The rows are grouped in 4 different ways at once. Each group adds its own fixed numbers to the row, and there is some noise. The rows also spread widely along 12 directions, which tell nothing about the answers.
Some rows, each with its group in each grouping after it:
[-30  25 -47 -47 -62  22  -2 -41  28 -27  16 -20  27   4 -18 -20 -19  30
  -9  -5  -9  10]
figog mir q421 q319
[ 11  20   7 -23 -21  -9   4  15 -10   3  -4   3  12   8   7   5  23  12
  -7   2  -1  -4]
Sobe zuvos q401 q161
[ 21  -2  31  20 -22  17  17  20   4  25 -10  -5 -11 -10  -9   5 -24  -1
  -9  -6  -3  -6]
mezat pedin q597 q332
[  5   8 -24  12  13 -22  11   1 -20 -23 -16 -35 -12  27  25  28 -13 -17
  16 -15  -4  15]
dis zunul q782 q332
[ -7 -23  52  -3 -14 -21 -22  19   9  21  26  28  15 -12   5  -3  48  27
  13  25 -13 -28]
mezat zuvos q224 q373
[-31  58 -45  -1   6  11  -7 -50  16  11 -29  -7 -30 -49  14  13   0 -34
   0  12 -19  49]
dis muvot q156 q644
[  5 -64  26  42 -17   4  37 -16  12 -22 -24   2 -10 -23   4  16 -42  10
  -1  15 -39   6]
figog zunul q401 q161
[-37  13 -28  -1   9  -7 -15  -2 -12   3  -8  -3 -12  12  -7 -16  18  -3
 -19 -18   2  15]
Sobe demu q224 q373
[-16   7 -32  13  -9  10  20  15 -20 -16 -54 -17 -10  -1  -2  14   6 -39
  -9 -19  -3  19]
Sobe muvot q421 q445
[ 38 -19  25   0  14 -22 -41  12  19  -6   1  19  74  39   4  -5 -28 -28
   9  20  15 -27]
dis demu q597 q319
[ -4   5  -2   3 -18  12  13  -6   3  -2 -23  -9  13   1   5  19 -27 -19
 -19   3  -6  14]
figog mir q156 q644
[ 17  18  19  -2 -25  -6  21  23   0  28  22 -12 -53 -26  12  17  11  27
  29  -6   4  11]
mezat pedin q782 q445
[  4  30  15  -7 -25 -31 -16  32 -15  32  -3  -2  -9  27  15  -9  46   7
  -8  -3 -12 -14]
figog muvot q224 q332
[ 42 -31 -37 -12   0   9 -21 -19  -6   4 -15  18 -55  18  -4 -39  50   3
   8  16  -2  16]
figog zuvos q401 q319
[ 11 -27  23  -6 -21  28  22  43 -11  -3 -12 -31  28 -21 -32   5   9  -8
   5  -9  -7  -7]
dis muvot q401 q161
[-10 -12  27  23 -11 -25  14  12 -20 -13  -4  23  -6  13  25  18   1   9
 -19  -5 -15   0]
Sobe muvot q156 q373
[-15  45   3  -2  28 -13 -10  -9  -8  11  16 -13 -16   3  -4   5   2   3
  -6 -21  -8  16]
dis pedin q597 q373
[ 46 -36  29  -1  -1   6 -25  -4  12  10  24  20   1   0 -16 -34  -1  11
  11   8   2 -10]
dis muvot q401 q319
[ -3  51   2 -27 -11 -14 -25  18   2  22  11 -38  36  13 -17  -6  13 -17
  11 -17  -8   0]
figog muvot q597 q644
[ 12 -30  -3 -17 -26  28  -4  11   5   4   9 -25  -8  -7 -36 -29  28   9
  15  -4  -7   4]
dis muvot q224 q319
[-24  17 -19 -28  18 -12 -24 -21  -7  -6  58  51 -18   6   7 -16  26  57
  -9   0  31   1]
mezat mir q782 q373
[ 11 -19  47 -12 -27 -25 -33  -7  25  18  50  43  14  17   4 -36   1  56
   5  19 -18 -33]
figog mir q597 q373
[  9  14  21   3   7  -2  12 -68  19 -26  47   0 -10  -4  -5   4 -53  56
 -15  -9 -14  21]
Sobe pedin q401 q319
[-11  33 -40 -21  21  -3   0 -22 -13 -21 -14 -42  -2  19  -7   7  13 -10
 -10 -13 -12  23]
dis zunul q224 q161
[ 32  28 -36 -36 -58  17  27  10   6 -23 -10 -24  13  -3  21  30  11   7
   3  23  16   8]
dis pedin q421 q332
[-39 -22   0   7 -34 -23 -27  16 -15  -8   8 -21  51  43 -22  -4 -49 -21
 -18 -39  -1  -8]
mezat pedin q401 q445
[ 43  22   7 -36  47   7 -29 -30   3  -5  51   1  19   0 -20 -15  11  26
  -6   4  31   1]
mezat zunul q401 q373
[ -3   5  32  26   4 -19  -9  30 -24   2 -50  16  29  41  11  11  -5 -34
 -17 -13  -5 -24]
Sobe zunul q782 q644
[-37 -27  -8 -11  -7  10  10  22 -15  -7  19 -30   3 -20 -15  14  19  -1
  12 -17   3  15]
mezat mir q156 q373
[-22  25  21   1 -11   3  -8   5  13  -7 -51  -8  68 -11  -9  16  -3 -31
 -19  23 -25 -11]
figog muvot q597 q373
[-15  44 -18   6  29 -10  -8 -52   3  -9 -18  -5 -22   4  11   7 -23  -6
  -1  -7 -23  23]
dis zunul q782 q319
[ -5  30   9 -23 -34 -10  22 -10  22 -12  15 -48  36 -17   6  32  -2  23
   8  11 -19   2]
figog zunul q224 q319
[-20 -32   3  18  34  -8  -7  10  -6   0  30   8 -14 -23   1   1  16  -3
  29  -6   6  13]
dis pedin q421 q373
[  6 -25  -2 -14  18   9 -20 -29   0 -22  -2 -33  11   7 -30 -17  10 -11
  20  12 -23  19]
figog pedin q156 q161
[-14   4  11  25   2 -25 -11   4   2  19   0  22  -3  13  15   6 -29 -12
   6 -15   3  -2]
mezat zuvos q782 q319
[-34   2 -43  -3  33 -40 -31   4 -25 -12   8  17  13  33  22   9  16 -32
   5  -9   9  16]
dis zuvos q156 q161
[  5  14   9   2 -19   9  12 -19  20   8  18   8 -18 -26   6   2 -17  30
 -20   6   0  13]
mezat muvot q224 q373

New rows. What belongs after each?
[ 31   0 -26 -27  14  36  -8 -40  17 -15  21 -20 -18 -11 -30 -27  17  19
   9   7   5  25]
dis muvot q224 q319
[-35  13 -23   2  42  -8 -16 -15 -15   4  11   2  -8   7  -2  -5 -12 -19
  -8 -20   1  25]
dis mir q156 q161
[-54 -11  -2   6  -5 -23 -25   6   4  -6  21 -12  56  -3  -2  23 -10 -17
   6   0   7   6]
mezat pedin q224 q644
[  5 -10  33  -6 -16   3 -12   6  -5  -9   1 -13  13  19 -24 -30   9   8
  -1 -19 -21 -14]
Sobe muvot q421 q373
[ 31 -27  10  -9   5   7  -7   4   1 -10  20  28  16   3  -5 -14   2  22
  -9  12  25  -6]
Sobe demu q401 q373
[ 29 -10  32  10 -27  11  23  -4  16  24  16  -8 -45 -24  -5  -9   9  34
  10   4 -21  12]
figog muvot q224 q644
[ -3 -36  -8  23  18  -9  -5  21 -22   2 -13   1  -6   7   5   3  -5 -27
  -3 -19   5   6]
dis zunul q401 q373
[ -3  63  -9 -12  23   3  12   2  -3  11   2 -11  11  -4  -3  28   6  -7
 -10 -10   9  16]
figog zuvos q597 q644
[-13  30  45  16 -24 -18  11  19  -4  28 -33  11 -12   0  16   8   6  11
 -13  -2 -30 -20]
figog zunul q782 q373
[  4  17 -23  -7  34 -16 -17 -37   1 -32 -12 -13   0   6  20  25   2 -11
  11  22   4  26]
mezat pedin q782 q373
[  9  -8   5   2  53  32  -3 -24 -17 -25  -2   4   3  -6 -31   0  20 -14
  -9  -4   1  22]
dis muvot q156 q644
[ -7  21 -13 -12  20 -39 -22  19 -16   1 -14 -13   7  34  20   7  20 -17
  18  -1   1   0]
figog mir q782 q161
[ 33  19  46 -22  41  34  -3 -21 -14   5  -2 -44 -10   3 -46 -16  40  12
   0  -5 -28   2]
figog mir q156 q332
[ 16  22  10  11   0   4  10 -10  -5   6 -33  -3  -6  23   3   7  -9 -12
 -27  -8  -6  10]
Sobe zuvos q224 q644
[ 36  -8  17  -1  24   5  -6  11  -7  14 -16  16  -6  22  -6 -17  18   1
 -20  13  11  -8]
figog mir q224 q161
[ 27 -16  -7  -8   1  -4 -22 -10   5  -9  -7 -12  25   8  -1 -11  -6 -17
  10   6   3   0]
Sobe zunul q401 q319
[-22  25  -2   6  32   8  20 -13 -11 -24 -29 -46  13 -11 -25  39   0 -19
  -3  -8 -23  25]
figog pedin q597 q445
[  1   6  -9  19  46   1  -5  17  -9  24 -19  36 -17 -12   7  -7  17 -19
 -18   5  30  11]
Sobe demu q224 q161
[ 25  29  23  -6  19  18  -3  15 -14  18 -12  -7  -5  -2 -17  -4  43  -3
  -2  -1   3  -8]
figog pedin q421 q332
[  7 -36   2  -9 -50 -37 -17  51 -10  -6 -33  27  34  44  37   6  44  -9
  -6  29   7 -33]
Sobe mir q224 q319
[  9   1  -7   6  -4   9  10 -33  11 -13  -1  -4 -16  -3   1   0 -19   2
  10  -8 -12  21]
Sobe zuvos q421 q644
[  7  -7  15  -4  14 -13 -52  16  -5  31  -1  21  27  11   0 -31  11 -33
   4   9  20  -6]
Sobe pedin q156 q373
[ 64 -45  33  -5   4  38 -14 -13   1  10   8  44 -20  15 -18 -47  12  22
 -11  22   9 -16]
dis mir q156 q332
[  7  23   6  -5 -24   5  -1  -1   9  -1 -15 -17  22  -6  -4  16 -19 -19
  -2   2   1   0]
mezat pedin q421 q445
[-46  59 -48 -12  17  32  36 -47  -2 -33  13 -38  -7 -31 -20  24 -19  24
  -9 -19  -2  44]
figog muvot q782 q332
[-32 -10 -61  22 -22  23  47   7  -6 -24 -44  12  -9 -10  16  37 -33 -29
 -30  -7  19  31]
figog mir q421 q644
[-18 -17   6  11  -3 -53 -11  10   2  -7  43   7   1   2  33   8  -9  11
  37  -4  -4   4]
Sobe pedin q421 q161
[-57  -3   2  19   8   1  -3   6  -6  23 -11  20  -6  -9 -12 -11   6   0
 -24 -10 -10   3]
figog mir q224 q161
[ 15 -34  33 -10  -2  29 -23   5 -22  -4   5  -9  18  36 -62 -40  23  11
 -18 -21 -10 -14]
figog pedin q401 q644
[-16  60 -22 -32  -4 -17 -12  -9   7  12  29 -24 -10 -17   8   4  37  16
  13  -4  -2  18]
dis muvot q224 q319
[-25  -1   3   1 -12   4 -10   8 -16   5   3 -20  15   1 -21   5  -6  -7
 -12 -22  -2   1]
mezat pedin q401 q332
[ 26  -8  20 -29   9  20 -34  20  -8   8  14  -3  32  29 -44 -31  27  -4
  -4 -10  14 -21]
mezat mir q597 q644
[ 33 -18  20  -9  18 -16   6   2 -13  -8  23   2  -9  19   7   5  25  21
  17  10  -9   4]
figog zuvos q156 q161
[  5  52  59 -23  -7   6  10   5 -30  -2  -5 -20  24  16 -28  14  40  33
 -41 -21 -28 -33]
mezat zunul q401 q332
[-19  57  -2   5  12 -15 -12  -4  -2  38 -10   0 -20  -1  11   1   2  -7
 -29  -7   2  15]
figog pedin q224 q373
[ 27  34  -6 -18  20 -13  -6 -29   0 -18 -16 -42  -1  21  21  25 -17 -20
   2   6 -13  25]
dis mir q156 q373
[ -1  12  13  -7 -46   1   2  26  22  44  -9  -5  -8 -53  20   8  10 -15
  29  27 -12   7]
dis pedin q156 q161
[ 11   0  31  -5 -24  -6 -34  -1   8  23  18   7  18  16 -10 -22 -18   2
  -2  -6  -8 -11]
dis pedin q401 q644
[-20 -25  15  34 -26 -11  30  41   7   4  20 -15  43 -14  11  27 -57  -8
  -2 -18  21   1]
Sobe muvot q224 q332
[ -9  -1   9   2  10  -1  17  -2 -12 -29 -17   5   7  -2   0  13  20   7
  -3   1 -17   0]
Sobe demu q421 q161
[  7  15  -3 -36 -28  10   2  -7  -5 -44 -21  -8  36  18  -2  23  27  18
 -14  28   2  -7]
mezat pedin q782 q373
[ 39  32 -14  -3  50  20   1  -8 -12  18 -22  12 -49 -14  -1 -13  40  -9
 -10   2  19  15]
figog zunul q421 q373
[ -8  53   4   6  24 -35  -3 -10  -2  11 -11   4 -21  -5  38  33  15  -2
   1   8 -23   7]
dis mir q597 q332
[-23  -6  29 -13  45 -20 -12  14 -18 -14  17 -25  35 -11   0  25  46  -7
  26   5  -6   3]
Sobe mir q156 q373
[ 29  -8  -2 -10  22   0  -4   9 -23   4  27 -16 -35  12 -18  -9  31  18
  10 -15  12  16]
figog pedin q401 q445
[ 27 -11  23   9  17  12 -15 -21  26   2  45  34  41   8  -7  -5 -58  13
 -20  13  39  -1]
dis pedin q224 q644
[ -6 -10 -16  15  13 -34 -15 -12  11  -3 -14  43   0  16  41   4 -25  -5
   4  26   9   4]
figog mir q782 q161
[ 15  40   0   0  29  -8  -2 -26   4   6   9 -11 -21   0   3  18  -4  -3
   6 -10  -8  24]
mezat zuvos q597 q644
[-16 -13 -10  -8   0  10 -18 -11  -6 -24   2   3  38  -4 -19  -5  14  -1
  -5   8  -3  -2]
dis muvot q401 q332
[-41  -6 -50 -20 -47  11   2   0  12 -11 -21 -17  20 -41   5  22  10 -16
   6  16   1  17]
mezat mir q401 q319
[ -5   6 -33  -6   0   3  -6  17   6   3 -29   4  27 -40  14   8   9 -37
   8  23  21  16]
Sobe muvot q401 q161
[ 18 -29  59  19  13  26  -5  20  13  22  -1  24  38 -43 -26  -3   4 -10
   3  19   5 -14]
figog muvot q401 q644
[-11   9 -21   9  11 -35  -8   6  -4  12  -1 -42  -8  18  17   8 -12 -23
   6 -18  -4  21]
figog zunul q224 q373
[ 28  23  28   0  13 -22 -23 -11   8 -10 -32   0  25  10  28  25  14 -30
  15  32 -19  -4]
dis pedin q421 q644
[-18   3  -4  -3 -57  25  29   5   4 -18   7  -9  10  -5 -18  -1 -22  19
 -14 -26 -11   0]
dis muvot q421 q319
[ 22  33 -31  -5   4 -28   3   0   1   6  20   4 -14  15  32  19  -4   7
   0  -1  16  14]
figog zunul q597 q644
[-39 -11  12   7  -9  11  20  24 -43  -7 -16  24 -31  -1  -7   9  54  17
 -32 -14 -10   4]
Sobe pedin q156 q373
[ 31  19 -32 -27 -45  18  12  11   8   8 -35 -33 -18  -4   6  -3  20  -8
   9   8  -4   9]
Sobe mir q597 q332
[-33  -1  32   4  13 -16 -14   3 -25  10  39  15 -13  47 -18 -24   0  40
 -37 -44  -9 -12]
dis mir q224 q373
[ -3 -13 -11 -23 -51  30  10  -8  20  -5   7  -8   2 -13 -22 -13   8  27
   5  13 -17   4]
figog mir q597 q644
[ 11 -21 -19  -7 -14  31  17 -20  23 -12 -24  -1   0 -47   3  17   8  -3
   9  41  -2  22]
figog mir q401 q644
[-23  14  -4   3 -11  18   3  11 -11  33 -17  -2 -41 -31 -13 -15  31  -9
  -7 -11 -15  18]
figog muvot q156 q373
[-49   5  15   9   3 -11 -38  17  -7  33  -1  41   5  -1  -8 -23  23  -6
   4  -6  -3 -15]
dis pedin q782 q319
[-25  -2  -4  -2 -40 -29 -52  17 -21  36 -14 -21   1  54 -10 -42 -15 -37
 -11 -43 -20 -10]
mezat zunul q156 q373
[-14 -37 -42  -2 -20  29  23  46 -18   0 -24  25  -2 -35   6  16  51 -16
  -8  22  30   8]
figog zunul q156 q373
[  0  18  25 -12 -44  25 -10 -23  10   4 -40 -33  15  27 -39 -25 -12  -4
  -3  -8 -46  -7]
figog zuvos q782 q644
[ 15   9   3 -14  30  27 -22 -11 -22   2   6  -4 -19  10 -43 -34  24   7
 -27 -26   6   8]
mezat muvot q401 q373
[  5  -5   5   1  -9   5 -11   4  -8  -2 -46  -2   8   1  -4   1  23 -24
 -11  11 -10  -1]
Sobe pedin q401 q319
[-31 -29  19   6   6  -4   4   7  -4 -30  15  11  20 -15  -5  15  24  18
  16   5 -16  -6]
dis demu q421 q373
[ -6  21  34   9  25   7  -3 -28 -24   1  -5  39 -30   9  -8  -5  34  21
 -35  -4 -18   5]
Sobe pedin q156 q644
[ 32   4  -2 -30 -13  16 -22   6   0  11  17  27  16  -1  -5 -14  31   6
  -3  17  27 -10]
mezat zunul q156 q644
[ 19 -12  10   4 -26   9  19  13   5   0   5 -27  -4 -13  -5  17 -11   3
  12   2  -6   4]
mezat pedin q597 q332
[ -2  18  12 -11 -24 -17  -2 -20  11  -6   4  38 -13  10  26  -1  -5  42
  -7  19 -17  -8]
dis mir q782 q161
[ -1 -15 -28  19  19  40  -4 -20  15   8  15   9   9 -18 -35 -27 -56 -11
 -13 -15  35  20]
Sobe pedin q597 q332
[-34 -13  10  27  41   7  14 -15 -25  -9   9   6 -13  10 -26   3  16  21
 -24 -21 -15   9]
figog zuvos q224 q332
[ -5 -18   9  18  10 -28 -53   0   9  25  -9   6  10   7  -2 -32  -5 -42
  35  -3 -16 -12]
dis zunul q421 q445
[ 26 -19  36  25  54 -25  14  -1  -7 -46  25 -41  42  33   1  38 -56 -19
  17 -29  -2   6]
dis muvot q421 q319
[-37  39  52  30  12 -57 -18   8  -7  41 -23  -5 -11  23  29  13  -9 -14
 -19 -16 -41  -8]
figog mir q224 q373
[-16  14  46  -8 -54   8   6   3  11  19   0  11  16  -2 -13  -8  10  42
 -35  13 -22 -20]
figog pedin q224 q373
[-13  -6  -1  40  41 -25 -21   5 -11  32  -6  23 -17   7  13 -15  -6 -25
  -9 -17  11   3]
Sobe zunul q224 q332
[ 39  22   7 -20 -69  29  20   5  -4 -18 -45 -12   5  39  -9  -3  -5   9
 -27  -1 -15 -10]
dis muvot q782 q644
[-40 -41  27  -4  15  -2 -29  50 -40  -2 -14  28  44  19 -29  -5  68 -14
 -17 -10   3 -37]
mezat mir q401 q319
[ 22  -6  14   0   6  -3 -12   2   5  23   4   6 -23   6  -2 -14  17   5
  14   6 -12   0]
figog mir q597 q644
[ 12  14   4  -5  12   2 -10 -24  11  -7  -5  -4  11   1 -10  -3  -1   2
   4   3 -20  -2]
dis zunul q597 q319
[-22  -7 -52   6   4  30  47  -5 -16 -32 -22 -72 -18  -4 -26  27 -21 -16
 -12 -26   1  50]
figog pedin q224 q161
[ 41  37  -5 -19  31 -15 -12 -35  11  11  12  18 -39 -14  30   4  28  23
   2  28   5  16]
figog mir q401 q319
[ -2  -2 -15 -14  -6  -3   9  14  -6   0  22 -38   7  -9  -6   7   2   6
   7 -16   7  12]
figog zunul q401 q373
[-25 -14  24 -10  -5  -2   1  -8 -20 -51   8  22  60  45 -20   4   7  37
 -37  -5 -13 -30]
Sobe mir q597 q332
[ -1  25  -6 -21   0  20  -9 -17  -7  -6  -6 -17  11   3 -27  -1  21   4
 -19  -1  -5  12]
figog pedin q401 q644
[-13 -28 -13  13 -26 -32   6  26  -8 -15  17   9  10  16  28   7 -21   4
   8 -18  12  -6]
Sobe zunul q421 q373
[ 23 -17  13   1  -2  11   4  -9  -4  -6  -1  -5   8   1 -12  -4   6  16
  -7   7  -9  -8]
figog zunul q401 q332
[-17 -12  26   2  14  18  13  22 -17  11  15 -46 -11   2 -39   2  16   3
   6 -38 -13   9]
dis mir q224 q644
[ 19  -7 -18  -5  47 -11 -16 -13 -14 -11  20 -28 -14   7  -6   0   6  -9
  20 -15  15  28]
Sobe pedin q401 q319
[-38  56 -38  -4  12  -5  -9  -4  -4  14   6 -14  -2 -14  -3  14  -5 -23
  -5 -26   4  28]
mezat muvot q597 q644
[-26  14  -9   2  -6 -15   7  -4  -6 -13   9 -43  12  25  -4  23 -29  -4
  -9 -27  -9  18]
dis pedin q224 q319
[-32  53 -18  -6   8  23 -12   5  -1  39 -21 -36 -13 -28 -27 -13   5 -27
  17 -24  -6  18]
dis demu q782 q332
